There are 5 ways to turn a row about zero (a turn may also mirror it). The second row of each pair is the first, turned, with some noise. The first 45 pairs use one turn. New pairs use 2 turns, one after the other, and a turn may come again.
Known pairs, each followed by its turns in order:
[-34 -24 -14 -18  -1 -39  41 -25]
[-18   2  13 -37  57  21 -21  13] -> j_551

[  9 -42   9   6 -37  31 -43   6]
[-15  40   2 -30  27   5 -36  40] -> j_950

[ 11 -35 -30 -34   3   2 -40 -25]
[ 9  3 31 -9 37  2 54 -7] -> j_391

[ 37  17  36   6 -36   6 -20  -1]
[-28  27 -34 -11  25  18  15  14] -> j_950

[ 19 -43 -22  12  32  36  17 -23]
[  2  -4 -12 -37 -46  36  22 -17] -> j_180

[ 29 -25  42   7   8  12 -15  42]
[ 27   3 -10 -17 -35 -31  40  11] -> j_551

[-13   5  16  10  32 -31  29  -1]
[ -7   9 -38 -42  18  16  -5  -2] -> j_551

[-9 39 10 17 30 33 14 44]
[ -9  46 -37   2  41  26  12  23] -> j_543

[ -8 -32  35  16  -5  19  21 -39]
[-20  13  -6 -38 -12  28 -38 -22] -> j_180

[-25  -8 -32  26 -11  -2  16  -5]
[ -8 -23   2  17  39  19   6  -7] -> j_551

[-39  26  24  15  17 -12  32  -2]
[-14 -10 -29  -1 -47  21 -21 -22] -> j_391

[ -3  42 -10  -7 -26  -1  25  11]
[ 13 -23 -30  -1   1 -15  39  14] -> j_950

[-28  -2 -29  36  34  17  -6  24]
[ 13  31 -29 -12 -10   3  -3  48] -> j_543

[-42  32  38   5  36  34 -14 -16]
[-10  -8  -1  49 -13  27 -32 -50] -> j_180

[ 16  -8  -1  33 -25 -29  21 -27]
[-14   6   1 -33  32  26  -9  26] -> j_180

[ 17   3   0  26 -11  16 -35 -15]
[ 25   5  -2  44 -16  12  10   8] -> j_551

[-18  16  34 -16 -18  33   8 -14]
[-26   4 -24 -11   7 -41   4  -7] -> j_950

[-33  17  39  30   0  33   0   1]
[ 13  33 -35  -4   6 -45  -8 -27] -> j_950

[ 36 -29  23 -31  13 -16   7   1]
[ 33  22   9 -42  -9 -22  -9  14] -> j_551

[-29   7   8  -8 -38  -5 -22  15]
[  0  26 -11 -16 -21 -24  12  36] -> j_950

[ -4  20  -3  13 -14 -23   6 -26]
[ 24 -31   1   5  11   2 -22  -2] -> j_543

[ 40  -7 -34  -6 -31  34  17 -17]
[ 36 -28  47  17  -5   8 -19 -25] -> j_551

[ 11   0  25  24   3 -38  15 -39]
[ 47 -21  25 -21  16  -2 -16 -26] -> j_543

[ 26  35  37 -27 -25 -38 -16 -33]
[ 10 -52  36  23  32  12  15 -36] -> j_543

[ 12 -27  43  11 -42 -33  -4 -30]
[-16  10 -19 -44  36  -6 -48   7] -> j_180

[ 14 -12   1 -10 -10 -36   7  -8]
[ 10   9 -26   7  26  16  -2  -8] -> j_391

[-41 -19 -41  13 -41  34 -21 -17]
[-11 -13 -21  29 -34 -59 -22  39] -> j_543

[-17  20  -4 -11 -28 -30  17  33]
[ 11  -8 -18  19 -22 -14  25  39] -> j_950

[ 31  28 -16   0 -40  32  -5 -14]
[-24 -50  25 -15  16  -3  19  -3] -> j_180

[-27 -13  32   4 -22  29 -20  -6]
[-17   8  20  11 -22  17  38  22] -> j_551

[ -5 -26 -44 -43 -37 -21  22  31]
[  3  16  24 -17 -26 -53  17  58] -> j_180

[ 43  36 -28  37 -12 -22 -19  18]
[ -8 -10  16   1  34  29 -42  51] -> j_391

[ 41 -19   9  35 -12  37  32  11]
[-19  45  15 -13  28 -29 -31 -15] -> j_543

[ 20  29  15  28   7  12 -14 -42]
[ 22 -22   9  37 -24  26  10  24] -> j_391

[  9 -31  11 -22 -28  34  22 -17]
[ 10  34   4  37   4 -37  17 -16] -> j_391

[ 36 -39 -13  -4  39 -31 -16  14]
[ 32  23 -52 -17  -2  -6  35   6] -> j_180

[ 44 -12   9  38  25  -4 -33   2]
[ 32 -51  17  -1  21  -2  -7  22] -> j_391

[-38  29 -30 -11  36   3  34  27]
[  0  11 -54   3 -12  48 -13  23] -> j_543

[ -3 -26  -8 -39 -32  32 -36  10]
[ -8  30   8 -15  17 -40  48  16] -> j_391

[  9  30  25  43 -36  26 -29 -12]
[ -7 -20 -15  36 -24 -10   6  66] -> j_391

[-28  31 -21   2   4  32   8 -19]
[ 10   8 -32  37   6   2 -26  16] -> j_543

[ -1 -43  -5  -4 -22  25  31  23]
[  0 -23  -4  10  22 -16 -44  36] -> j_950

[  5  17  43  33 -23  -7  18 -13]
[  7 -21 -20 -13 -25  45   4  21] -> j_551

[-21 -22  10   8  34  35  21  12]
[ 14  -4   7  23  20 -40 -30 -26] -> j_950

[-13   0 -10  -9   8 -44   3  33]
[ 24  29  -2  22   8 -15   8  30] -> j_180

New pairs, each followed by its turns in order:
[ -8 -40 -32 -33 -42  40  -4 -13]
[  0  10  -5 -24   1 -66 -39  30] -> j_180 j_180

[ 19 -14  13  27 -24 -11 -31  31]
[-27  17 -11 -58   6 -14  -1   9] -> j_543 j_551

[-42 -19 -17 -17 -11 -21  -9  37]
[  7  11  26 -10 -36 -29   1  37] -> j_543 j_180

[ -9 -43  -8 -20  -3  -7  38  -7]
[-16 -32 -17 -10  23 -27  26  11] -> j_950 j_391

[ 30  27   6  28  38 -30  25  32]
[  0 -13  20 -37   7  59  20 -18] -> j_950 j_180

[  6 -20  31 -41 -39 -36 -29   9]
[-19 -26 -23 -19 -15 -59  12  35] -> j_551 j_551

[ -6  15 -13  10 -44  16  42  43]
[ 30 -20  34  37  14  40 -12  26] -> j_950 j_950

[ -8  28   6 -34  38  35 -21  35]
[ -1 -13 -35 -23 -64   1  17   3] -> j_551 j_950

[-20  29  31  -8  40   5  23  29]
[ -7 -42 -32  32 -32  10 -19  -5] -> j_551 j_543

[ 43  34  17  24   7  40   5 -25]
[ -7 -42  34 -10  -3  -4   0 -54] -> j_950 j_950

[ 41 -16   6  -6  20  -5  37  -5]
[ -7 -47  24   9  -7 -23  17 -13] -> j_950 j_391

[-11  31  -7  32  17 -22  36   0]
[ 22   5  45 -25   8  -9  13  17] -> j_543 j_391

[-21  32  -7 -32  32  28   4 -28]
[-37 -21 -14  11 -44   6 -20 -19] -> j_950 j_950

[  5 -14 -20  12  -3  34 -29  38]
[ 22 -21 -25 -29  28  33  -2  13] -> j_551 j_551

[ 36  27  -4  -5 -20 -32 -20  -5]
[ 30 -25 -13  -4 -21 -41  13 -16] -> j_543 j_391

[ -7 -10  22 -13 -18  24  18  30]
[-31 -13 -21  13 -18 -17 -15  19] -> j_551 j_950

[ 43  34 -44  21  22 -37 -17 -31]
[ 31  33  24  49 -25 -41   8 -15] -> j_950 j_391

[-17   2  22  -1 -23  19 -18 -38]
[ 27  -9  28 -37  -3  -1 -20  -1] -> j_543 j_543

[-37 -30  40  31 -43 -36  29 -23]
[ 27 -68  22   3   0 -24  -4  59] -> j_950 j_180

[  5  -2  -8  22 -24  36  -3 -19]
[ -4  34  12   4   2 -30 -21  -9] -> j_950 j_551

[ 40  44 -41 -11  29  -7 -32 -26]
[ 25  36  37 -34 -44  35  14  15] -> j_180 j_180

[ -6  -2  41  40  37  28  11 -43]
[-17  32 -17  57  17  -3 -50 -15] -> j_551 j_543

[  3   6 -42 -28  17  10   3  40]
[ 15 -20  49  24 -21  -9 -17  -6] -> j_543 j_180

[ -3 -23 -23  32   9  25  27  35]
[-47   1  -7  20  -4 -36 -34   3] -> j_543 j_551

[ 26 -41  34   6  25 -10  12   5]
[-23 -52  13   6 -24  -4  13  25] -> j_950 j_391

[-29  16  23  39  30  20 -34   6]
[ 25 -29 -36 -24  -2 -28 -23 -38] -> j_543 j_551

[ 13  -9  32  17 -17   7  31 -32]
[ 41 -14  36  11 -10  13   8  -6] -> j_543 j_543

[-29  -2  27 -41  21 -23  27   0]
[-38 -19 -34  34  -1  19 -14   7] -> j_180 j_551

[ -4 -39  11  -8 -21 -24  26   7]
[  1  32 -14   2 -14 -39  22 -21] -> j_551 j_180

[-41 -10 -38  18  20  15  11  -9]
[ 29 -23 -31   4 -14 -37   9 -26] -> j_391 j_543

[ 13  -8   1 -18  -9   6  43 -34]
[11 29  5 40 -2 27 -6 16] -> j_543 j_551

[-23  25 -25   5 -34  36  36  20]
[  6  25  34 -22  22  33  45  20] -> j_551 j_551

[  2  21   1   7  37 -10 -41  -2]
[ 15   0  42 -27 -16 -20  21  -1] -> j_391 j_551

[-30  25   3 -42  24  11  -2  34]
[-32 -41  -7  38   2  13   5 -22] -> j_391 j_543

[ -1 -39 -30  32 -21  25 -11   4]
[-15   9 -48 -31  19  20  -2  16] -> j_543 j_391

[  8 -28  34 -24  20  24 -39  10]
[ 14 -36  36  10 -34  -3 -32   5] -> j_180 j_543

[42 20 32  8  9  8 32 40]
[ 12  -2  29 -17 -58  27  15 -12] -> j_543 j_391

[-26 -14   7  -1 -31  24 -22  23]
[  5   0 -42 -16  25 -20 -16   4] -> j_180 j_180

[-15 -25 -43  -9 -20 -44  31  22]
[  1   4  43 -21 -28 -24  12 -51] -> j_391 j_950

[ -7  24 -29  39 -43  15  -1  37]
[ 35  27  32 -25  33   2 -38   6] -> j_950 j_391

[-38  29 -18 -29 -29  -9   7 -23]
[ 40 -17  -4 -38 -19  14 -10  22] -> j_543 j_180

[-13 -19 -41  18 -28 -41 -15  41]
[-32  -5  33 -27  17 -52  21  27] -> j_543 j_551

[-35  42  -5  31  13 -38  -1  39]
[-63 -12  26 -20  21   5   5 -43] -> j_551 j_391

[ 26  10   0  -1 -30  42  18 -21]
[ -1   3  30 -32  12   9  16 -42] -> j_950 j_391

[-13  19 -23  11  23 -19  41  26]
[ -1  21 -15   0  60   7  -9  -5] -> j_180 j_543

[ 30  34 -15 -36  32   3 -24  -2]
[  7  42 -20   7  44 -37 -14   3] -> j_543 j_543

[-20  -7  34  42  40  20 -36 -23]
[-27   1  13 -47 -27 -43 -19 -31] -> j_391 j_543

[ 38  41  28 -23  18  10  -3  34]
[  5 -15  25   7 -68  -5 -13 -18] -> j_543 j_391

[ -8 -38  42  -9 -29 -26  -6 -10]
[ 16  15 -24  24  24  17  20 -48] -> j_543 j_391

[-37  44  19 -37  31 -42  -2  11]
[ 20   9  36 -22 -46 -40  34  13] -> j_551 j_950

[  8 -21 -40 -36 -39 -13 -13  31]
[ 23 -18  18 -57   1   7  47  -9] -> j_551 j_543

[-36   6  32 -40   7  25 -35   4]
[-12 -44  27 -33   0   2 -43   2] -> j_391 j_551

[-19  -1 -34  36   9  -7 -23   6]
[-26  38  26 -14   8 -17  -1  -1] -> j_180 j_543

[-34 -35  24   3 -22 -12 -18  -1]
[-24 -36  -2  13  18   2  16  33] -> j_950 j_543

[ 27  -5  37 -17  12 -21 -18  38]
[ 47  10 -32   8   4 -19   8 -28] -> j_950 j_950

[-20 -26 -31  21   2  23 -31  19]
[ -3  -2 -26  15  31 -31  16 -33] -> j_950 j_180

[-44   6  15  -2 -17  17 -24  -3]
[-20   6  -4  22  26 -24   2  30] -> j_950 j_180

[ 15 -41 -29  18   6  44  43 -16]
[-43 -10 -19  34   7 -18   0 -53] -> j_180 j_543

[ -5 -26  39 -21  -5  39  17  39]
[ 11  49 -49  11  -6  -9  -3 -28] -> j_551 j_391

